There are 5 ways to turn a row about zero (a turn may also mirror it). The second row of each pair is the first, turned, with some noise. The first 45 pairs use one turn. New pairs use 2 turns, one after the other, and a turn may come again.
Known pairs, each followed by its turns in order:
[  3  -9 -16  15  -7   1  -7 -17]
[  3   5   0   6  17   2   5 -24]  Z_506

[ 11  -1   6  18  11  -9 -16  16]
[-21   1   1   7  -1  -2 -12 -24]  Z_56

[ 7 -8 17  9  4  3  3 20]
[-21   5  10  -9   1   1  -9  12]  Z_506

[-19 -22  24  -1   5  25  -8 -11]
[  1 -13  25   6 -16 -27  17   8]  Z_56

[  2  -4  -2  12  22  22 -17  -1]
[ -7  -6   4  -3 -15  -6 -15 -29]  Z_168

[-27 -11  -2   9   8   3  -8   8]
[-15  -2  -3  -8  -4 -22 -10 -14]  Z_193

[ -7  20   4 -10   0  10  -1   5]
[ 11   0 -20   3 -10   3  -2  -3]  Z_193

[ 17  -2   7 -12  19  21 -25 -24]
[-16 -29  11  16  24 -15   7  12]  Z_56

[ 13  -5  13  26  -2 -25  11  10]
[-11   7  19  -7  28  -9   8  18]  Z_506

[ 15 -12   8  28   7  -7   1  19]
[ -3   1 -25  14  13   7   2  24]  Z_326

[-30  -7  -7 -19   8   0  17  -1]
[ 15  22   8  -4   1 -22 -10 -18]  Z_326

[10 -5 -8 12  7 10  9  1]
[ -4   5  14   7  -2  12  -5 -12]  Z_193

[ 17  -5 -12   2   4  17  -4  18]
[ -1  -2  -1   0   9 -21   7 -23]  Z_168

[ 19  -1  -2   3 -32  11  29  16]
[ 38  -5 -15  13 -18  15 -16  -7]  Z_56

[  6 -13   5  -7  16  -7   8  11]
[ -4  -2   7 -20   2 -15  -1   7]  Z_168

[-11  -2   0  10 -12  -1   0 -13]
[  2  -1   9  -4  -9 -10 -10  11]  Z_193

[-12   2   9  11   3   1  13  -2]
[ -1   8  -8  -3 -16 -13   1   5]  Z_56

[ 3 10 -6  3  5  2  8 -8]
[ -4  -1 -10   6   3  -1 -11   2]  Z_168

[ -2   8  29   0   0   8 -10  -5]
[  1  -3  -1  11   5 -28  11  -9]  Z_56

[ -5   2  -1 -11   9   1 -20   2]
[ -3  -5 -13  10   3 -13   8  -5]  Z_193

[ 24  -5 -19 -18  -9   5 -18  -1]
[ 11 -23   9  19   8   2  23  -1]  Z_193

[ -1  15   3 -13  14  -1  25  -6]
[  7  12 -13  -4   8 -12 -12  23]  Z_56

[ 27   7  -7 -11  -1  18 -14  12]
[ 18 -14  -8   3   7 -20   5 -24]  Z_168

[  8   0  -8  -3  -6 -16   3 -38]
[ 23   4  -8  27  17 -14  11  -7]  Z_506

[-19  16  19  -2   0 -20  -1  -6]
[ -2  27  -8  -5   7 -16  17  -5]  Z_56

[  0   3   1  20  11  -2 -24 -13]
[ -7  18   7  17  -6 -22   6   1]  Z_193

[-8  5  7  7  4 12 12 -5]
[ -3   7  -3   1 -11   5 -16   1]  Z_193

[ -9  -8   5   4   7 -13  14  18]
[ -1  22   7  -4 -12  -2 -14  -4]  Z_56

[ 18 -14 -12 -14 -10  -8  10  -7]
[ -7   9  11  14   7   9  19 -13]  Z_326

[ 12  -1  12 -33   6  21  12  -6]
[ -6  20  20  10 -33   2   1  -5]  Z_326

[ -1   0  11   4  -2  -1  19 -15]
[-1 -1  5 22  6  3  5 11]  Z_506

[-12  -8  -1 -11  17   3   6  27]
[-14  -2   0 -30   8  -4  10  -6]  Z_168

[ 14   2  -4   5 -13   3 -15 -19]
[ 14  21  -2   7   8   0  -3 -14]  Z_506

[ -5  25 -14  12   6  17   1  13]
[ -2  -5 -25 -13 -11   8 -18 -10]  Z_326

[-14  -3  20 -12  -3  23  11 -13]
[ -5  -7   3  29 -18  11 -14   4]  Z_506

[  1 -11   2 -13   2   7  20 -11]
[ -4 -10  13  -1  19  -1 -12  10]  Z_168

[-14  16   1 -16 -22  -8  10  -4]
[ 22  -5  14   9 -19  -2  14   7]  Z_506

[ 11   1   0  13 -33  10  21  10]
[-30   4 -23  -3  -2  -7  23  -7]  Z_326

[  5   1  19   6   1  -2 -11  -4]
[-11   9  -5   4  -7  -3  11  12]  Z_193

[ -2   8  -9 -23 -20  12  -4   9]
[  9   7   2  -3 -33   0   6  -8]  Z_506

[ -7 -15   3  -1  -5  13 -11   8]
[-12  -4   3  12   2 -13 -12   4]  Z_326

[  7  21 -14   7  -8  -5  15  -6]
[ -1   0 -13 -19   0  13  13 -14]  Z_326

[-12  -8  -7 -33  19 -15  16  -6]
[ 29  23  21   9  -1  -6   1 -18]  Z_326

[ -8  -6  14 -11 -11 -13  -7   7]
[ 11   0   9 -10  -5   9  17  11]  Z_168

[  1  -5  15  10   2  -7 -13  12]
[  1   2   6  -6 -21  -5  13   0]  Z_168

New pairs. What belongs after each?
[-17 -16   1   2  -7  10  -5  -1]
[-5  6 15 14 -8 -8  3 11]  Z_56 Z_506

[ -4   9  -8  -8 -12 -25   4 -13]
[ 14  -1  -5  23 -11  17   5   5]  Z_193 Z_326

[  0 -16   6  15  17  -8 -12   1]
[ 14 -23   6   2   5   7  -4  13]  Z_193 Z_506

[  6 -21  11  10 -18  -3   8 -17]
[-10  13  20   4   9  19  15   1]  Z_56 Z_506

[ -3 -22  -6   7   2   5   2  -6]
[-18   1  -8  -6  -2 -13  -2   8]  Z_193 Z_193

[ 13  -3 -17 -10 -17   8   8   6]
[-20 -10  10   9  -3  18   2   8]  Z_193 Z_193

[  6  -2   3 -11   8   9  12 -32]
[ -3 -18   6  18   4   2 -18  20]  Z_168 Z_326

[ -9   6 -19   9   9  20  -1 -14]
[ -4  12  15   5 -10 -17  13  14]  Z_193 Z_193

[ -2   4 -19  30   0 -21   5 -15]
[12 34  2  3 -6 19 -8 13]  Z_506 Z_326

[-3 -3  9 -8 -8 -2 -7  7]
[ 3  7 -4  9  7 -2 -2 11]  Z_56 Z_506

[-12 -16  26  -7  -9  -2  -6   7]
[ -3  14  -1  -9 -14  -7  18  20]  Z_326 Z_168

[  1   4  -5  -3  23  11  22 -26]
[-12  12 -21   0  25   9 -19  -8]  Z_506 Z_326

[ 3 -4  0  3 -3 -2  9 11]
[-7 -4  1 -6  3  6  5  7]  Z_506 Z_168

[-21   1 -35  14  15  12  17   3]
[-23 -10   0  21  22  -2  31   0]  Z_193 Z_56

[ 24   8 -15 -12  -2 -14   9 -21]
[ 22  20  17  -5  15  13  -4 -11]  Z_506 Z_193

[  2   3 -12   4  -4  -8 -26  -1]
[ -8  11  12  13  11  -1 -12  13]  Z_326 Z_326

[-7  6 -8 21 -4 -2 -6  5]
[ -8   0 -15  13  -9   2 -10   8]  Z_506 Z_506

[  9 -10  12   7 -13   3   2 -17]
[ -3  27   0   3 -10  -8  -1   1]  Z_506 Z_193

[-3  2  6 -1  8 -7 -1 15]
[-6  4 -4 -2 14 -4 11 -1]  Z_56 Z_56

[ -8  -2  -1  -4 -15 -27 -22  22]
[ -1  13  -9   9 -17   5  30  20]  Z_168 Z_506

[-24   7  -3 -12 -22   7  16  15]
[ -5  22 -11   2  10  24  19  13]  Z_326 Z_56

[ -2  -9 -13   3   3   3   1  10]
[  0  -2  -8  -4  -2   9 -11   8]  Z_168 Z_168

[ 14 -14   3  -5 -12   0 -17 -20]
[-21   2 -21   4  11   1  11  -3]  Z_506 Z_56

[ 13  -2  -5  -8  -1  -9 -14  18]
[11 16 -1 -5 22  5  5  2]  Z_506 Z_56

[ -7 -14  -2  -9  15   1 -14  11]
[  5 -10 -15   8   7   4  -2  19]  Z_168 Z_193

[  8   1   2 -11   3  -9   5   2]
[ 0  0 -2 -2 12  5  9 -6]  Z_168 Z_193

[  5  10 -31   2  14  -8  19  -3]
[  6 -20  16 -28  10   1  -6 -10]  Z_56 Z_56

[ 27  -2   5 -12   3  11  17 -16]
[-22 -13   6   5  -9 -10   6 -26]  Z_193 Z_168

[ 16 -19  -2  26  10   4  27  -6]
[ -8 -37  -4   0   9  24   0   7]  Z_506 Z_506

[-10  -9   3 -21   0  27 -15 -14]
[-14  -6  28 -15  -1 -18   1 -12]  Z_193 Z_193

[  2   5 -22   8  -1 -15  16  16]
[-12  -9   4 -13  24  -4  -3  16]  Z_506 Z_168

[ 24 -16   9 -18  -1 -33 -13 -11]
[ -6  -5  -6  -1  21  40 -13  19]  Z_56 Z_506

[  0  10 -20  28   9  -7  17  -2]
[ 18  11  -3  -8  -6 -28  -5 -16]  Z_168 Z_193

[ 7  5 -9 -8 19  6  2 -7]
[  5 -20  -6   5   6  -9   6  -5]  Z_326 Z_56

[ -4   8   7   1  15 -24  10  -5]
[-11  18 -15  -3  -6  -6  10  15]  Z_326 Z_506

[ -9 -27   3 -29  -2 -16   0  -7]
[ -8  23 -21  -4 -18  23   6   2]  Z_56 Z_193

[ -5  -8  10 -17   2  11   2 -12]
[ -8  15   9  -6  -2   1   7 -17]  Z_193 Z_168

[-12  -4 -18 -19  16 -16  12  -1]
[  9   6  -1 -19  -8  -8 -28 -12]  Z_193 Z_168

[ -5  19  -7 -18  16  14   0   7]
[  2  18  -2  18   3  -7 -18 -14]  Z_193 Z_168

[ 15 -14  23   9  -3  10  19 -25]
[  1  14  30 -25 -14  -1  10 -11]  Z_56 Z_193

[-11 -12 -16  -1  18   0   3 -21]
[ 10  -8  13  -4 -22  12 -11  16]  Z_326 Z_326

[ -2  13  -7  20  -8 -15   9  -4]
[-16  12 -20   8  -1   2  13  -7]  Z_168 Z_168

[-12 -11 -17  -8   7  10   1   9]
[ 13 -18  12 -12   1   1  13  -1]  Z_56 Z_168

[ 10  22  11 -13   0  16   8 -16]
[-12  -1   3  22  24   6 -13   7]  Z_168 Z_326

[-10  12 -29   1   4  -1  -4   7]
[ 21   4  -2  19   4  -8 -14  -7]  Z_168 Z_193

[ 5  5 -9  4 -8  7  5 29]
[-5 25 -3 15  7  6 -7 -8]  Z_326 Z_168

[ 12 -13  19  -1   0  -2   2  13]
[  0   5 -17 -17  -2 -17   5  -2]  Z_506 Z_193

[-13  10  12 -14  12   3  -7 -12]
[  3  18   9   1  -9 -15 -11   7]  Z_326 Z_506

[ 10   0  -6  -2 -11  15  14  21]
[  4 -15  19  15  14   5  -7  -8]  Z_193 Z_168

[-13  -5  19  -6  12 -24  30  -4]
[ 14 -28 -27 -14 -16   5  10  -7]  Z_56 Z_326

[  2 -10  16 -31  16  19   3  -9]
[ 11   5 -18   9   0 -15  18 -31]  Z_326 Z_56

[ -4  -2   5 -14 -21  19  -2 -20]
[-30   7  -1   4   7 -11  15  11]  Z_56 Z_506

[-15  -8 -19  -7 -28  10   0  13]
[ 19 -20   0  14  23  -8   0 -11]  Z_326 Z_506

[ -3   4  19  19  -8   6   1 -17]
[-20  -8 -13  -2  10 -17  -2  10]  Z_168 Z_326

[  3  12  -6   9 -17 -11  25   9]
[ -7   7 -12   4  28   0 -15   9]  Z_326 Z_168

